The rows of a group lie close to one hidden flat surface of 13 dimensions, which passes through zero. Surfaces can cross.
Known rows, each followed by its group:
[ 27  -2   0 -26   5   3 -15 -11  -4 -13  -1  -2   5 -27 -34   3   1  -3
  -9] | K592
[-13   6   3   6 -11  21   3  53  -2   1  -9  34  -5   9  13  -4  34  10
   3] | K501
[ 32   1  -7  29   6  -8   0 -14   4  10 -41  -7  25  -5 -30 -14  -2 -21
 -17] | K694
[  4 -29  23   9   7  43  -1  62 -34   9 -69 -36  31 -10  41  -1  12  -4
   3] | K592
[-36 -26 -14  -6   1  -6  16  31 -21  17 -16 -26  -4 -11 -16  -3  -5 -15
   2] | K592
[ -8  12  17  11  15 -15 -30 -14 -19  -7  45  26   4   1   1  -1   0 -11
  14] | K592
[  4  20   5  21  -6   0 -26  -7 -16 -15  11  -6  13  -8 -15   8   1  29
  34] | K501
[ 15 -11  -7   9  37  -4 -13  11   2 -15 -19  10   0  11  13 -11 -10 -12
   0] | K563
[-19  16  12 -21  47  17  14   1  19 -13 -17 -44   4 -14   9  -6  -4  25
   9] | K694
[ 14 -14  13  38  -3 -16   1   9   8 -15   7  23   6  -9   1  43  -1  22
  22] | K501
[  6  10  27 -12  12  -3  -5  10  -2  -9  11  28   4 -10  10  16 -11  15
  -1] | K563
[-30  -1   2  -9 -13  12 -10  43  -2  -5   1  -2 -15  14  -2   2   6  21
   7] | K694
[-19 -26  -6  -1 -13 -13   3 -25   6   5 -13  -4  16 -14  16   4  -6   1
  17] | K563
[ 20   1  25  20 -11  -9  11 -12  40  31  37   8   8  -6  -6  -9  15 -42
  12] | K563
[-13   4   3  35  -2 -15   6   7  -7  19 -25 -12  16   5  20  13  16 -35
  11] | K592
[ 29 -12  23  19  -8  11 -21  -5 -11   3  53  23   2  34  16 -23  35  -8
 -21] | K501
[-23  21 -29   6  41  -9  18 -31  20  -8 -11 -22  15  -4   7  10  12  -4
  -4] | K694
[ 26   6   5  35 -11   9 -27   2 -30   8  14 -10  21  17  38  22  -4 -14
  15] | K694
[-30  17   7  19   4  -2   8  17  -8  -3 -15   5   8  17  13  -6   8  31
   5] | K501
[  6 -16  12 -17 -22  10 -20  39   4   3  -9   4 -12  14   6 -16 -13  -2
  13] | K501
[  8 -11  21  24  18  20  11   2 -10  -4  -5  -3  -7 -12 -18  -7  -4   1
 -21] | K563
[-31  20   8  -4 -13  30 -16  32   5   0 -14  18  10 -21   0   6   8   4
  22] | K501
[ -7   6   0  14  25   5 -24 -28  20 -28 -22  -2   9  -5   5  36 -26   0
 -20] | K592
[-11   0 -16  29  34  -2   3  18 -17 -18  17 -16  -5  19  14   7   2  28
  19] | K694
[-38  -3   0  16   9 -39 -29 -21  -5 -10 -15  28  -2  10   0  -5  11 -36
  -2] | K563
[ -9   1   5  20  18   6  18   2  -5  -3  28  12  14  20  26  -4  20  38
 -10] | K501
[-19  -3  -9 -17  11   1  18 -15  11 -23   0 -23  -4 -28 -19  19   1  46
  16] | K501
[ -7   1   8  18  -2  -6  12  12  -9   6 -32 -29  -9   8 -35 -13 -11   6
 -19] | K563
[ 17  10 -24  -8   8 -34  21 -44   6 -12 -17  10 -18   7  21  -7  11  -6
  10] | K592
[ 29  43  41   3   0  13 -26 -23 -17 -19 -12 -10 -20  11   5 -16   8   3
  -3] | K563
[-20   7   1 -12  13 -20  -5  21  10  -5  43  25 -16  -1 -24 -13  21  -2
  23] | K592
[-42   0  -8 -16   1  -8 -27  -7 -12 -17  -8 -16  -2   5 -14  -1 -11  20
   1] | K563
[ 12 -14   9  10 -17 -14 -20  -6   5   7  -9   0 -13   5 -15   1  -9 -42
  -5] | K501
[-10 -37  -5 -16   5  20  28  21 -15   8   0 -35 -16  -4  -9 -21 -30  30
  -2] | K592
[ 31  30 -11  25  15 -14 -10 -33 -27  -4 -11  16   8  12 -11 -16  12 -26
 -27] | K694
[ -2  -2  18  23  -1 -16 -12  17  18  -8 -11  14  13 -15 -40  15 -20  20
  12] | K694
[  1  -6   0  -3  14  -4 -18   6  -9  -1  11 -19  -9  -7 -38  17 -45 -19
 -20] | K501
[ -3   5  11  14  12  -8   7 -23 -10 -16 -22 -46  -1 -12 -11  30   6  11
  -5] | K694
[ 14 -19   3  19  14  -6  16   7  -1  18 -16 -23  28 -16  14  -1   8 -21
  27] | K592
[ 22   8 -30 -12   0  25 -15  37  30   6 -18  33  44   1 -12  -6   0   2
 -19] | K694
[-25 -15  10  11   4   5 -18  -3  20 -13  -9 -18 -25 -12 -12  41  15 -49
 -14] | K563
[ 31 -15   0 -26 -26 -11  10  36   4  15 -22  19   7   6   3   2 -42  19
   0] | K563
[  7  11   6  -6  28 -36   0 -10  35   7   3 -17  27   1  -2  -7 -21  -5
  21] | K563
[  4  45   0   7  -4 -14  13   4   6  21  52   1  17   2 -21  27   9  -2
  -6] | K563
[ -7   2  12 -20  11   1 -23  10  31  -7  50  10  10  -7  27  29   3  -4
  33] | K563
[ 18  10   6  35 -29   8  -4 -28 -30  28  -4 -35  49   2  26  24  11 -12
  -4] | K694
[ 49 -16   3 -19  -5  14 -25  25  -7  -8  10  -4  -4 -15 -11  23 -27  -5
  14] | K501
[ 34 -10   6 -15  22  10  10  23  17  -9 -14  24  13 -21  10   9   0   5
   4] | K592
[-20 -10   1   0  -5  11  -3  37 -10   7  29  22   6   8 -24 -19  -5  29
  -8] | K694
[ 34  -4  11 -15  11 -11  15 -26  11  -6  16 -19  -8 -23   1   8  15  -7
  25] | K592
[-17 -15  -9  -9  -1  -5  -1  -6  16  -9  26  11 -30  -7 -16  18   0 -15
  -6] | K501
[ -2 -12 -31  -9   8  13   9 -14  13  13  19 -25   4 -12   5  -6  -5 -23
  16] | K501
[-22   7 -25 -24 -22 -14  26   0  -9   6 -11  31 -22  -4 -39   6  15 -15
 -53] | K563
[  7   7  -2  -3  -6 -14  -5   0 -20 -13  -9  30 -32  13 -21 -12  11 -13
 -22] | K694
[  5  13   8 -20 -27   5 -18  10   8   0   6  32   7  -4   4  14   5   2
  -3] | K694
[  4  23  21  -5 -15  -1 -23  -5 -37 -15   3  -3 -27  15 -14  -7  14   7
 -11] | K694
[ -8 -12 -20 -10   4 -23   7  23  11   3  14 -10 -11 -11 -16   8   8 -17
  35] | K592
[-21  -7  11  -6  20 -16   5 -34 -17   0   9  12  11 -12  37 -16  16 -11
  13] | K592
[-28  21  -1  14  -7 -48  -3 -18 -20 -13  15  26 -20  37   0 -15 -14  38
   8] | K501
[-13  10 -16  28 -37  -6   0  -1 -22  33  -3  14  17  25  -3 -20  -6 -12
 -17] | K592

New rows, each followed by its group:
[  5  11 -13  31  16   5   0  17 -23   0  10   1  26  15  15   7   6  22
   3] | K694
[-29  26 -22  -1   3  -1  19   5  28  33 -21   6  35  10   9 -45  14 -12
   2] | K694
[  5 -17  -7  -1  -7   9  -9   8  12   6 -15 -20  -9   9  -2 -19  -4 -22
   5] | K694
[-33  17  -1  42   6   5   1   3  -7  16 -38 -45  41   0 -39   0   7   2
 -27] | K694
[  9  11 -40 -10  19  -3  -3 -24  26 -16   0 -10  10   2 -10  -5  14   9
   3] | K694
[ -2  -8 -20  23  22 -24   2   1  25  -5   3  39  -2  -1  -9   5 -15 -17
   8] | K694
[-36  13  -3  27 -10  -6 -10  -5  -4   5   6  13  20  -5   4  54   3 -20
 -21] | K694
[-10 -11  15  39  16   5  25  27   5 -10  -4  -3  25   5  14  13  15  64
  11] | K501
[  3  -2 -17  -3 -37  -6  -1  37  -4  10 -12  17 -20  19   0  17   8 -22
  -9] | K563
[ 44  16   7  15   3   3   6 -30 -17   8 -11   3  12   2 -12 -29 -14   3
 -18] | K563
[ -1 -10  27   9 -17 -10  -3 -15   1   3 -14 -37  -9  -9 -13   4  -8  -3
  15] | K694
[-28 -12  -5  10   1  -3  -4  27   1  -5 -25 -44 -15  24   1 -10 -14  19
  22] | K501
[ 37 -15  38 -20  -9  -3  20 -10 -13  -3 -11 -12 -11 -22  -4 -10  -9  25
   9] | K694
[ 42   5  15   4 -22  24  -9   0 -20   3  -2 -23   2   8  -5 -14   5  15
  -2] | K592
[ 11   1   6  -2 -19  -6 -17 -12   8   6   7   9   1   0   2   7  -7 -22
   2] | K563
[  3  20  -3 -24   0  -8  -2  -9  12   0  10   2  -3   6  -6 -13   5   0
  -1] | K563
[-41  -2  -1   1  -2  -7   1 -10   4  -6  20  -8 -11  26  17 -20   3  35
  16] | K501
[ -8   8  -1   2  11   3  15   8  -9  -4  -9 -22   2  -1  -5   2  -1  27
   0] | K563
[-33  11 -12  -3  39 -29  -2  15  24 -41  -2   1 -51  10   0  28   4  -1
  18] | K592
[-14  19  -1 -27  32  36  -3  23  18  -5   6 -18  23  -6  32   5  -3  24
   8] | K694
[-13  -6 -10   1 -10  32  20  41 -10   0 -14 -28 -34  19 -17 -32  23  21
  -7] | K563
[  7  34  20  -2  13   0 -62   8  -7 -45 -18   2  -7   5  -3  14  47  -9
  10] | K592
[-23  18  -6 -15  -7 -29 -42  15  14 -19  -7  10 -21  13   9  55  10 -49
   0] | K563
[ 22  -1   4  21  12 -21  10   6 -15  -2 -24 -19  15  15  14   8 -22  26
   5] | K501
[-40 -15  12 -17  23   1  15 -30 -22 -11   8 -28 -27 -11 -15 -17 -15  14
 -21] | K592
[ 16  18  22  20  -3  -9  -8 -18   4  -1   5  -3   5   4  28  15  28 -20
  21] | K592
[-17 -14 -23 -23  -2  -2  12  14  11   9   6  -3 -17  11   8 -19 -20   2
  14] | K501
[ 11   0  -8  -6 -18  15 -15 -23  -2   8  28 -19  17   3  36  21   5  -9
  13] | K694
[ 12 -15  11   1  -4  12   8  20  -8   8 -17  11  14 -14 -27   1 -10   4
 -32] | K694
[ 14  14  -8  24  23 -19  -2 -38  27 -10 -19  10  20  -2   5   6   7 -13
   0] | K592
[-45 -18 -32   4  13 -20 -42 -10   4  -7  11 -14  20   6 -15   8 -21 -12
  10] | K563
[-17  23 -23   6  10 -18 -39 -11 -18 -15   1 -19  16  21   2  10 -12   5
  12] | K563
[-41  -8 -11  14  12 -26 -11   3 -28 -15 -28 -10  17  10   9  -1 -14  33
  18] | K563
[ 21 -12  -8   7 -25   8 -30 -36 -52  -3  29 -22 -31  22  -6   2  13 -37
 -32] | K694
[-26   9  -5  15 -14 -23  18 -14  10   4  10  56 -15  15  21  -4  30 -10
  -5] | K501
[-10  -7   1  -5  14 -34   2  30  14   4 -13  -3  18  14   9  -6 -24  20
  26] | K563
[ -5  -5   6  17  13  -2 -15 -11  -6  -7  20  32   8 -13  15  28   4 -21
  -4] | K563
[ -4  -5 -18  21  15 -18  12   8  30   5 -12   4  14   4  11  -5  -7  -1
  31] | K694
[ 44 -17 -10 -19   7  10  29  -9  15   4   3  13  11 -31   9  22   8 -12
  -7] | K501
[  1  -4  31 -13 -19   0  -9  25  -1  -7   2  15  -3 -16  17  55 -14   8
   4] | K563
[ -1  35   3   1 -12  -8   4   1  -9   0 -10 -27  -9  12 -15  10   8   7
  -6] | K563
[  5  -3  50  17  -6 -15  -9 -37   0   2   0  11   6  20  -7 -21  26 -10
 -52] | K501
[ 12  -7 -39  -5  10   3  15  -2   7   3  -8 -12  -2  18  18 -29  15  -6
   9] | K694
[-13  14  22  -4  10  -8  -5  12   9  -6  -4 -10 -14   8 -17 -10   2   2
  -4] | K563
[-19  -1  -9   7  -5 -14  12  -7 -22   5 -13  -5 -18   1  -3  20 -24 -19
 -18] | K592
[ 21   8  18 -13  13   4   3  -2  -8 -19   8  16   9 -23  -8  33  -6  30
 -20] | K501
[  8   4  13   5   7  19   8 -10   7  -1  16 -10  -6  -6   7 -10  19  -2
   8] | K563
[ 20   7  24   5   0   7 -18   4  -2   1   7  19 -15   9 -22 -28  -6 -13
 -19] | K563
[ -3   0   2 -19 -35  12  37   1   7  21   5 -16  -4  -1   3 -25  19  30
  18] | K563
[ 19   2   3  -6  21  28  14 -24  -6  -9  13   1   6 -20   8  -5   1  19
  -8] | K563
[-13 -13  26 -29   7   2   6  -3  16  -4  22  10 -25 -19  31  18 -21  -8
  18] | K694
[ 31   0  18   5 -20   6  -1 -35 -22  21  22  18  25  -7  32   1 -13  -8
  -2] | K592
[ 14   2 -24  20  19  25 -42  20  21   9  31  41  54   2 -26  -5 -25 -13
 -19] | K694
[ 18  -5  -3  -6  35   9  29  -8   2  10 -38 -30   1  -4  12 -37  -2 -19
 -10] | K694
[ 10  34  -3   2  41 -14   3 -34 -14 -28  13 -26  -4   4 -11 -24  14  42
  16] | K694
[ 17  -2   4  -1 -17  28 -30  54   3  11 -24   8   8 -17  13  22 -22 -35
  27] | K501
[  8   7  11 -30  42  14  18 -28  11  16  23  -8  12 -13  -5 -73 -17   5
   2] | K694
